The rows are grouped in 4 ways, from coarse to fine. Each group lies inside one group of the grouping before and may be the whole of it. The rows also spread widely along 13 directions, which tell nothing about the answers.
In the rows, zero is written as 128.
Known rows, each followed by its group in each grouping:
[ 97  92 127 108 152 109  83 164 178  60 118 140  75 184  72 135 136  84
 103 138 140 113 146 177 107 114 186]  z499 giv z109 sorot
[133 122  99 116 127 173 127 147 145 120 122 151 165  74 117 124 106 112
 123 170 152  89 169 101 131 137 106]  z499 kiz z128 sok
[ 87 117 115 102 126 145 120 195 154  65 130  80  93 157 133  96 138 145
 110 144 123 143 128 133 121 185 155]  z499 giv z904 bime
[156 132  96 144 127 102 130 111 115  97 125 142 100 158 116 103 193 200
 131 118  67 138 127 174 151 134 135]  z499 giv z109 kav
[107  93 102 121 121 116 147 185 146  97 151 122 179 138 148 120 118 150
 135 180 122  95 139 150 108 195 118]  z499 kiz z461 bobi
[145 124  85 128 101 172 119 148 161 110  96 178 165  95 109 129 114  76
 121 154 148 113 168 142 111 147 114]  z499 giv z904 ginuv
[ 69  96 121 127 124 135 118 180 138 108 164  89 121 152 136 126 129 144
 149 182 140  84 151 133 178 123 139]  z513 tevi z476 lem
[ 98 103 100 137 146 193 130 117 112 189 149 125 150  94 110  89 121 161
 149 149  93 135 109  87 133 106 128]  z499 Doz z681 Nipop
[141 162 145 131 137 169 119 148  80  98 148 156 110  71 122 121 168 179
 141 144 179 129 125 105 172 119 115]  z513 Lakab z638 nudov
[144 138 130 110 143 127  96 122 132  68 104 141 127 121 110 115 159 183
 141 122 118 136 116 157 112 156 106]  z499 kiz z393 Mek
[174 162 159 128 159  74 126 121 143 128 119 147 127 110 147 151 119  92
 173  92  88 150 122 142 163 161 125]  z513 Lakab z349 domo
[ 93 131  93 111 152 152  91 166 200 139 107  72 140 125 152 114  87 124
 102 141  61 123 146  90 194 141 144]  z499 Doz z528 rase
[134 189 156 109 102 184  61 153  99  46 104 168 100 120  95 127 178 159
 133 112 191 175 108 149 128 150 124]  z513 tevi z375 ler
[129 160 136  70 135 137 104 130 156  92 116 104 106  97 120 128 112 126
 110 148 146  90 177  93 152 132 106]  z499 kiz z393 Nur
[126 108 143 131 158  97 122 167 147  79 128 118  63 148 105 127 142  90
 161 125 128 140 132 162 142 152 169]  z499 Doz z236 tetud
[144 160 143 123 143  57 133 118 134 119 143 142 101 167 135 145 146 128
 119 126  90 114 143 157 177 122 145]  z513 Lakab z427 Lovu
[ 99 123 124 146 123 109 148 129 138 114 127  85 127 165 148 113 145 119
 171 148  88 153 120 173 131 188 118]  z499 Doz z681 zavol
[ 80 179 129 143 113 150 104 148 165 133 113  80 125 155 158 132 117  82
 119 150 104 172 135 142 203 160 145]  z499 namel z154 tel
[163 137  91 134  74 206  74 142 123 116  84 162 115 115 102 118 151 100
 184  78  97 184 113 136 139 152 134]  z513 tevi z476 ful
[120 102  91 125  66 183 119 122 110 169 140 141 130 149  94 111 129  99
 171 129  88 146 129 128 112 147 142]  z499 kiz z128 nin
[116 145 130 129 115 138  72 126 136 128 115 149 145 165 117 130 137 138
 150 105  80 169  96 164 136 139 136]  z513 tevi z375 vom
[128 142 123 166 116 169 131 157 141 181 128 137 145  85 138 145  95  38
 186 143 131 161 144 113 196 149 145]  z499 giv z942 Puro
[107 129  94 171  88 155 147 218 125 108 141 144 118 166 139 126 146  97
 119 149 135 157 129 155 153 180 180]  z513 tevi z375 vom
[126  94  82 109 166 134 121 144 189  87 105 157 164  96 107 118 110 130
  74 179 134  57 182 131 109 104 114]  z499 giv z904 bime
[112  92 127 137 154 101 137 143 138 110 143 153 141 147 115 130 131 117
 136 141 108 117 114 161  94 138 140]  z513 Lakab z638 nudov
[ 83 106 163 110  74 136 124 171  72  78 186  86  48 184 115 123 176 127
 213 144 168 137 120 160 137 167 149]  z513 Lakab z427 Lovu
[148 105  88 119 120 172 144 137 138 137 117 122 144  64 130 105 111 107
 172 136 110 112 161  93 129 152  99]  z499 giv z109 kav
[128 143 134 110 159 159  77 132 144 136 117 125  90  99 101 118 121 121
 145 114 111 146 128  99 180 101 151]  z499 Doz z236 tetud
[133 162 145 143 128 118  97 156 136 121 125 197 141 153 106 153 132  96
 111 126 140 168 111 174 141 149 171]  z499 giv z109 kav
[ 98  59 123 106 123 145  47 149 158  84 120 167 136 174  60 136 124  99
 164 136 130 117 117 186  82 120 156]  z499 kiz z128 nin
[ 94 173 131  92 126 140  67 157 177 121 113  74  85 159 138 127 106 105
 105 110  80 146 143  97 206 126 163]  z513 tevi z375 ler
[110 134 116  88  96 164 116  65 133 125 115 124 157 102 106 121 126 115
 150 170 139  87 177 129  95 122  59]  z499 giv z109 sorot
[113 169 125 163 110 175 127 106 123 160 123 109 134  87 140 140 137  99
 173 174 143 132 161 127 220 124 100]  z499 Doz z528 rase
[153 158  65 129 141 130 147 144 182 107  88 132 119 113 134 115 126 107
  53 151  98  95 195 112 174 129 135]  z499 Doz z681 zavol
[167 172 112  88 104 132  98 116 106 122 137 158 142 110 128 113 154 221
 112 135 108 107 152 115 171 127 101]  z499 giv z904 bime
[149 114  91 133 111 126 111 146 153 108 115 149  98 143 103 131 143  98
 135 131 106 112 169 154 168 121 156]  z499 giv z109 kav
[102 113 131 111 130 135 117 142 147  94 118  97 144 126 134 115 124 120
 172 151 127 127 131 147 111 178  98]  z499 Doz z681 zavol
[160 147 115  92  91 163 111 169 116  68 118 149 108 100 116 114 149 141
 138 126 163 127 156 118 125 176 117]  z499 giv z109 kav
[168 155 119 117 147  97 114 161 158  73 106 177  84 146  99 131 149 117
  72 113 123 140 146 158 140 139 176]  z499 giv z904 bime

New rows. What belongs after each?
[137 142 121 104 116  96  92 169 146  96 131 120  76 177 122 125 144 139
 126 116  90 135 143 145 182 152 170]  z499 Doz z236 tetud
[137 115 113 113 146 116 122 106 138 106 125 136 134 111 111 115 144 167
 145 147 104  95 153 139 128 118 102]  z499 giv z942 Puro
[115 139 122 141  90 136 137 118 108 136 150 139 139 142 122 126 150 132
 153 166 131 129 143 164 144 145 117]  z499 giv z904 ginuv
[132 147 112 133 176 170 123 198 183  92  84 130 141  61 141 119  94  73
 104 141 155 143 144  94 151 169 138]  z499 Doz z681 zavol
[123 102  98 106 130 129  84 139 165  90 118 152 116 156  83 130 133 125
 104 150 113  87 162 151 136 104 150]  z499 kiz z128 sok
[102 142 134 122 104  48 142 139 120 109 178  80  81 225 150 122 173 185
 126 158  74 119 145 183 191 158 156]  z499 giv z904 bime
[113 143 124 145 124 147 120 169 141  96 124 133 124 126 137 136 137  98
 133 149 144 134 137 144 164 152 140]  z513 Lakab z349 domo
[133 164 148 136 133 144 140 140 125  82 116 144 137  81 129 134 142 110
 151 163 185 137 148 144 136 166  99]  z499 giv z942 Puro
[ 99 127 146 119 141 149  94 190 128  80 141 140 142 121 131 129 130 144
 132 145 160 136 103 132 132 158 136]  z513 Lakab z638 nudov
[169 152 104 122 112 110 148 175 162  28  85 146  92 131 126 131 152  76
 100 133 156 125 181 168 117 192 132]  z499 namel z154 tel
[133 172 139 135 165 123  89 151 165  89  95 132 132 114 143 137 129 127
 124 119 116 148 127 142 181 137 130]  z513 tevi z375 vom
[145 133 119  82  77 155  93 194 105 119 153 162 128 138 117 121 119 146
 133 116 137 137 130 106 127 175 152]  z499 namel z154 tel
[125 142  82 108  81 135 144 153 130 143 146 136 175 135 150 120 119 152
 100 183 118  78 181 114 158 159 104]  z499 Doz z681 zavol
[ 93 170 143  78  86 154  99 158 104 135 174 129 145 140 129 132 118 166
 101 179 166 101 154  96 173 143 130]  z499 kiz z128 nin
[133 114  96 123 104 133 146 204 136  59 127 165 117 152 109 116 147 123
  97 146 152 128 145 156  85 192 160]  z499 giv z942 Puro
[ 89 165 151  73  73 124 126 166  97 166 199  98 132 168 160 132 106 150
 127 148 116 118 135  86 170 174 139]  z513 Lakab z349 domo
[110 111 156 119 170 127  82 141 142  89 126 131 112 119 102 137 134 126
 174 129 140 122 117 148 142 108 133]  z513 tevi z476 ful
[101 183 174 124 159 137 109 151 122 138 141 185 160 123 111 145 107 114
  83 134 163 165  93 124 111 136 154]  z513 tevi z375 ler
[129 163 132 103 112 117 141 111 128 122 132 102 142 113 155 127 125 135
 154 147 113 104 163 119 149 154  77]  z513 tevi z375 vom
[106 145 117 127 114 163  97 226 134  58 135 141 128 126 138 130 143 154
 106 168 188 112 148 132 175 153 145]  z513 tevi z375 vom
[128 161 119 138 127 137  90  95 155 126  96 140 127 137 108 140 140 112
 124 135 101 138 142 161 170 115 127]  z499 kiz z393 Mek
[160 100 119 116 149  65  86 174 184  71 111 144 107 144 120 150 120  95
 158 132 111  87 172 171 178 138 148]  z499 Doz z236 tetud
[137 154 148 168 154 113 144  84 143  90  88 143 136 108 120 136 158  89
 173 138 128 166 124 195 114 159  96]  z499 giv z942 Puro
[153 175 121 134 119 164 130 107 130 159 120 164 136  75 109 148 118  77
 125 157 153 117 173 110 177 109 118]  z499 kiz z461 bobi
[126 126 128 127 119 122 129 180 134  59 124 128 118 136 144 128 148 116
 153 139 144 128 132 159 131 183 125]  z513 Lakab z427 Lovu
[132 142 127 112 149 142 126 135 122  97 125 162 116 115 104 116 145 142
  97 121 128 135 116 120  96 131 134]  z513 Lakab z638 nudov
[121 169 169 118 106 144  96 164  99 173 162 169 152 130 126 150  99 103
 159 111 139 175  94 113 148 160 154]  z513 tevi z375 ler
[132 156 143 132 116 143  83 162 111 112 137 155 106 148 120 133 155 142
 150 104 118 172  95 145 171 148 163]  z513 Lakab z349 domo
[127 111 107 143 102 108 126 124 131 112 134 136 131 154 123 136 149 122
 171 150 106  99 157 175 147 130 113]  z513 tevi z375 ler
[106  98  93 146 133 177 106 174 131 116 132 132 115 130 111 103 144 148
 143 128 107 141 113 126 142 122 158]  z513 tevi z375 vom
[159 175 129 162 114 130 142 112 100 119 113 170 130 127 126 129 171 135
 150 111 112 175 109 168 137 157 120]  z513 tevi z476 lem
[156 162 120 121  85 123 105 147 109 171 147 187 153 154 126 142 121 129
 132 106  90 149 122 131 154 147 149]  z513 tevi z375 vom
[118 136 133 124 161  84 108 150 152 116 139 119 133 148 145 135 128 159
 129 135  85 113 129 141 183 127 141]  z513 tevi z476 ful
[126 106 102 125 145 185 101 154 128 146 140 154  96  98  82 108 129 131
 123 134 129 128 137  96 157  84 171]  z499 giv z904 bime
[125 173 134  88 124  84 122 175 145 108 149 108 148 147 174 128 111 172
  90 150 107 111 151 116 179 180 127]  z499 namel z154 tel
[156 161 122 114  93 170 102 142 119  80 102 145 159  78 141 121 147 144
 172 139 160 139 144 137 139 188  75]  z499 giv z109 sorot
[172 157 124 147 119 143 131 116 106 114 113 143 121  80 132 122 161 136
 189 135 135 138 148 137 179 150  95]  z499 Doz z681 Nipop
[111 113 123  97 126 105  66 160 167 106 130 136 131 166 112 139 113 125
 131 146 108 100 149 153 161 128 147]  z499 Doz z236 tetud
[112 150 144 134 159 163 114 112 134 122 117 111 145  81 129 118 128 133
 160 149 128 148 118 120 152 143 102]  z499 kiz z128 sok
[ 84 126 135 135 135 176  65 108 144 154 122 162 147 137  80 136 119  90
 138 143 131 154 110 153 127  92 149]  z499 giv z109 sorot
[127 101  95 155 143 131 148 111 140 132 130 126  95 126 109 122 149  99
 150 140  90 103 156 141 156  96 139]  z513 Lakab z349 domo
[150  91  87  96 136  90 122 162 171 115 126 133 152 151 132 113 103 143
 120 118  45 104 139 127 111 176 140]  z499 kiz z128 sok
[ 68 151 141 155 131 172 134 152 120 146 150  94  66 148 114 125 141  85
 130 144 135 169 118 119 182 114 183]  z513 tevi z476 ful
[119 158 101 155 138 166 137 179 143 100 110 159 134 111 125 116 140 118
  76 162 150 149 134 136 142 157 152]  z499 Doz z236 tetud
[133 120 124 127 202  83 158 172 166  67 120 153 107 125 109 121 131 120
  68 151 145 103 147 143 106 141 160]  z499 Doz z681 zavol
[ 96 130 106 116 149 141 125 138 148  59 119 107 144 114 142 107 154 187
  93 179 132  82 151 133 134 129  89]  z513 Lakab z638 nudov
[114  98  77 190 185 156 113 135 179 135  89 144 186  97 137 115 125 132
 138 141  62 135 108 152 159 106 127]  z513 tevi z476 ful
[111 162 154 124 139 177  29 142 132 133 119 164 111 130  95 142 131 118
 134 100 125 180  87 125 188  90 169]  z513 Lakab z638 nudov
[139 185 116 126 129 153 132  79 139 147 100 137 130  96 122 127 129 104
 114 129 104 131 160 111 153 106 100]  z513 tevi z375 vom
[ 73  90 122 120 129 123 157 147 100 110 184 104  86 192  94  95 166 182
 115 159 109 130 104 153  84 148 169]  z499 kiz z461 bobi
[159 135  72 133 124 182 123 152 140 107 101 176 130  81 106 116 138 126
  97 138 137 101 172 106 143 105 125]  z513 tevi z375 vom
[125 144 104 127 132 103 100  99 150 125 122 163 184 143 128 142 138 174
 103 164  92  76 156 163 163  93  99]  z513 tevi z476 ful
[117 102 125  99 133 116  78 124 130 144 157 125 104 167  94 120 131 164
 150 121  69 118 121 130 157 106 159]  z499 kiz z128 sok
[120 169 133 151 111 149 123 157 120 113 131 147 111 144 118 134 149 106
 120 144 143 171 120 152 164 164 162]  z499 kiz z128 sok
[ 76 104 153 115 106 146 106 147 110 132 172 148  94 169  71 141 131  85
 147 161 175 125 133 153 116 112 172]  z499 giv z109 kav
[111 161 147 142  93 136 136  51 112 122 113 142 110 155  90 137 167  67
 164 145 139 162 137 196  91 141 104]  z499 giv z109 sorot
[116 144 117  96 113 178 110 189 114  99 157 129 111  95 124 113 136 174
 105 176 185  96 166  88 181 127 136]  z499 giv z904 bime
[ 94 174 147 121 148 146 139 187 149  62 130  94 115  92 155 132 126 112
  94 196 212 106 176 116 185 156 120]  z499 namel z154 tel
[117 135 101 121 109 155 129 106 135 117 110 142 149 142 118 111 142 127
 118 126  86 142 119 145  81 155 110]  z513 Lakab z349 domo
[113 128 154 103 169 111  74 159 160 122 134 174 129 155  85 145  99 103
  97 122 122 140 109 137 124 119 187]  z499 kiz z128 nin
[103 125 113  75  90 131  83 216 148 138 168 110 165 153 159 130  83 166
 115 157 109  93 146  91 182 178 147]  z499 kiz z393 Nur
[144 162  81 152 114 122 143  88 163 111  88 155 138 137 115 135 151 106
  78 166 102 101 182 172 147 121 111]  z499 kiz z393 Nur
[150  92 137 102 152  96  84 162 141 100 139 184 131 130  92 149 119 126
 157 119 132  92 134 148 125 110 147]  z513 tevi z476 ful
[ 97 113 107 154 164 135 104 146 174 124 118 133 159 135 119 130 120 122
 115 161  99 127 122 159 157 121 149]  z499 kiz z461 bobi
[158 151  95 159 133  97 140 134 146  95 114 166 125 133 127 134 165 139
  98 157 116 106 171 174 184 124 135]  z499 giv z109 kav
[110 173 142 161 111 184 116 171  96 131 143 154 114 115 121 132 147 114
 140 138 170 178 109 126 176 141 159]  z513 tevi z375 ler
[133 148  98 107 128 146 109 147 174  98  95 139 155 116 129 114 115 126
  89 137 107 129 148 129 123 159 119]  z499 giv z904 ginuv
[ 93 121  63 148 122 188 122 144 166 125 104 149 163 126 114 114 127 124
  69 173 113 100 157 128 138  98 132]  z513 tevi z476 lem
[ 65 182 172 111 140 106 110  80 112 139 160  98 115 179 117 131 156 187
 103 168 115 134 117 153 162 114 125]  z499 Doz z528 rase
[141 106  74 150 117 251  80 102 131 168  77 181 193  63  87  93 120 125
 172 100  81 188  77 116  76 137 105]  z499 kiz z393 Nur
[ 62  70 117 155 161 132 157 114 149  96 132  89 126 142 109 104 148 123
 164 180 115 118 126 177  85 134 117]  z499 giv z942 Puro
[ 74 152 157 155 146 125 127  99 133 166 153 147 155 143 108 155 119  96
 117 189 150 123 129 164 152 102 137]  z499 kiz z393 Nur
[141 143 151  72 121 111  62 170 124 132 165 127 122 134 128 138 111 176
 159 120 111 115 130 102 200 141 147]  z499 kiz z461 bobi
[116 130 127 146 131 193 110 117  90 139 139 132 130  84 109 106 159 165
 183 154 150 143 117 121 163 116 107]  z499 Doz z681 zavol
[120 121  86 145 119 160 140 173 105 173 170 192 165 118 113 116 127 164
  88 177 134 105 138 111 151 116 159]  z499 Doz z236 tetud
[159 152 131 161 129 111 138  56 117 181 120 190 135 125  94 153 140  75
 164 113  90 144 131 166 137  92 124]  z513 tevi z476 ful
[131 145 124 115 114 120 124 114 148 112 113 169 167 126 115 149 116  90
 123 153 141  97 166 156 103 134  96]  z513 tevi z375 vom
[150 155  97 143 122 164 152 152 121 118 113 115  61 118 120  94 159 116
 124 109 101 174 134 106 159 160 163]  z499 Doz z681 Nipop
[143 140 142 156 139 128 113 133 120 143 140 130 121  97 132 142 136 122
 194 143 129 133 135 139 212 128 129]  z499 kiz z393 Nur
[106 126 120 167 157 179 116 173 133  74 102 128  94 124 109  99 164 127
 139 107 124 199  78 151 111 158 163]  z513 tevi z375 ler
[ 79 160 136 101 125 123 125 100 167 127 122 110 135 157 124 143 107  73
  90 161 116 105 161 135 124 125 117]  z513 Lakab z349 domo
[188 170  95 125 115 128 128 116 149 124  89 200 187  79 130 140 119 108
 111 147 125 103 176 138 138 150  84]  z499 Doz z236 tetud
[178 200 152 141 149 154 117 140  98  89 105 198  90  80  95 127 171 130
 118 110 179 185 115 136 146 145 145]  z499 Doz z236 tetud
[ 85 161 153 121 141 159 107 163 120 128 152 136 124 130 115 127 124 131
  98 154 164 154 113 119 150 131 160]  z499 namel z154 tel
[138 139 136 157 172  97 131 163 160 110 111 116 100 131 139 129 131  87
 152 117 100 166 119 153 176 166 162]  z499 Doz z681 zavol
[143 128 121 125 137 111 123 173 115 127 159 156 136 128 133 119 138 175
 130 134 115 127 123 127 158 152 151]  z499 giv z109 sorot
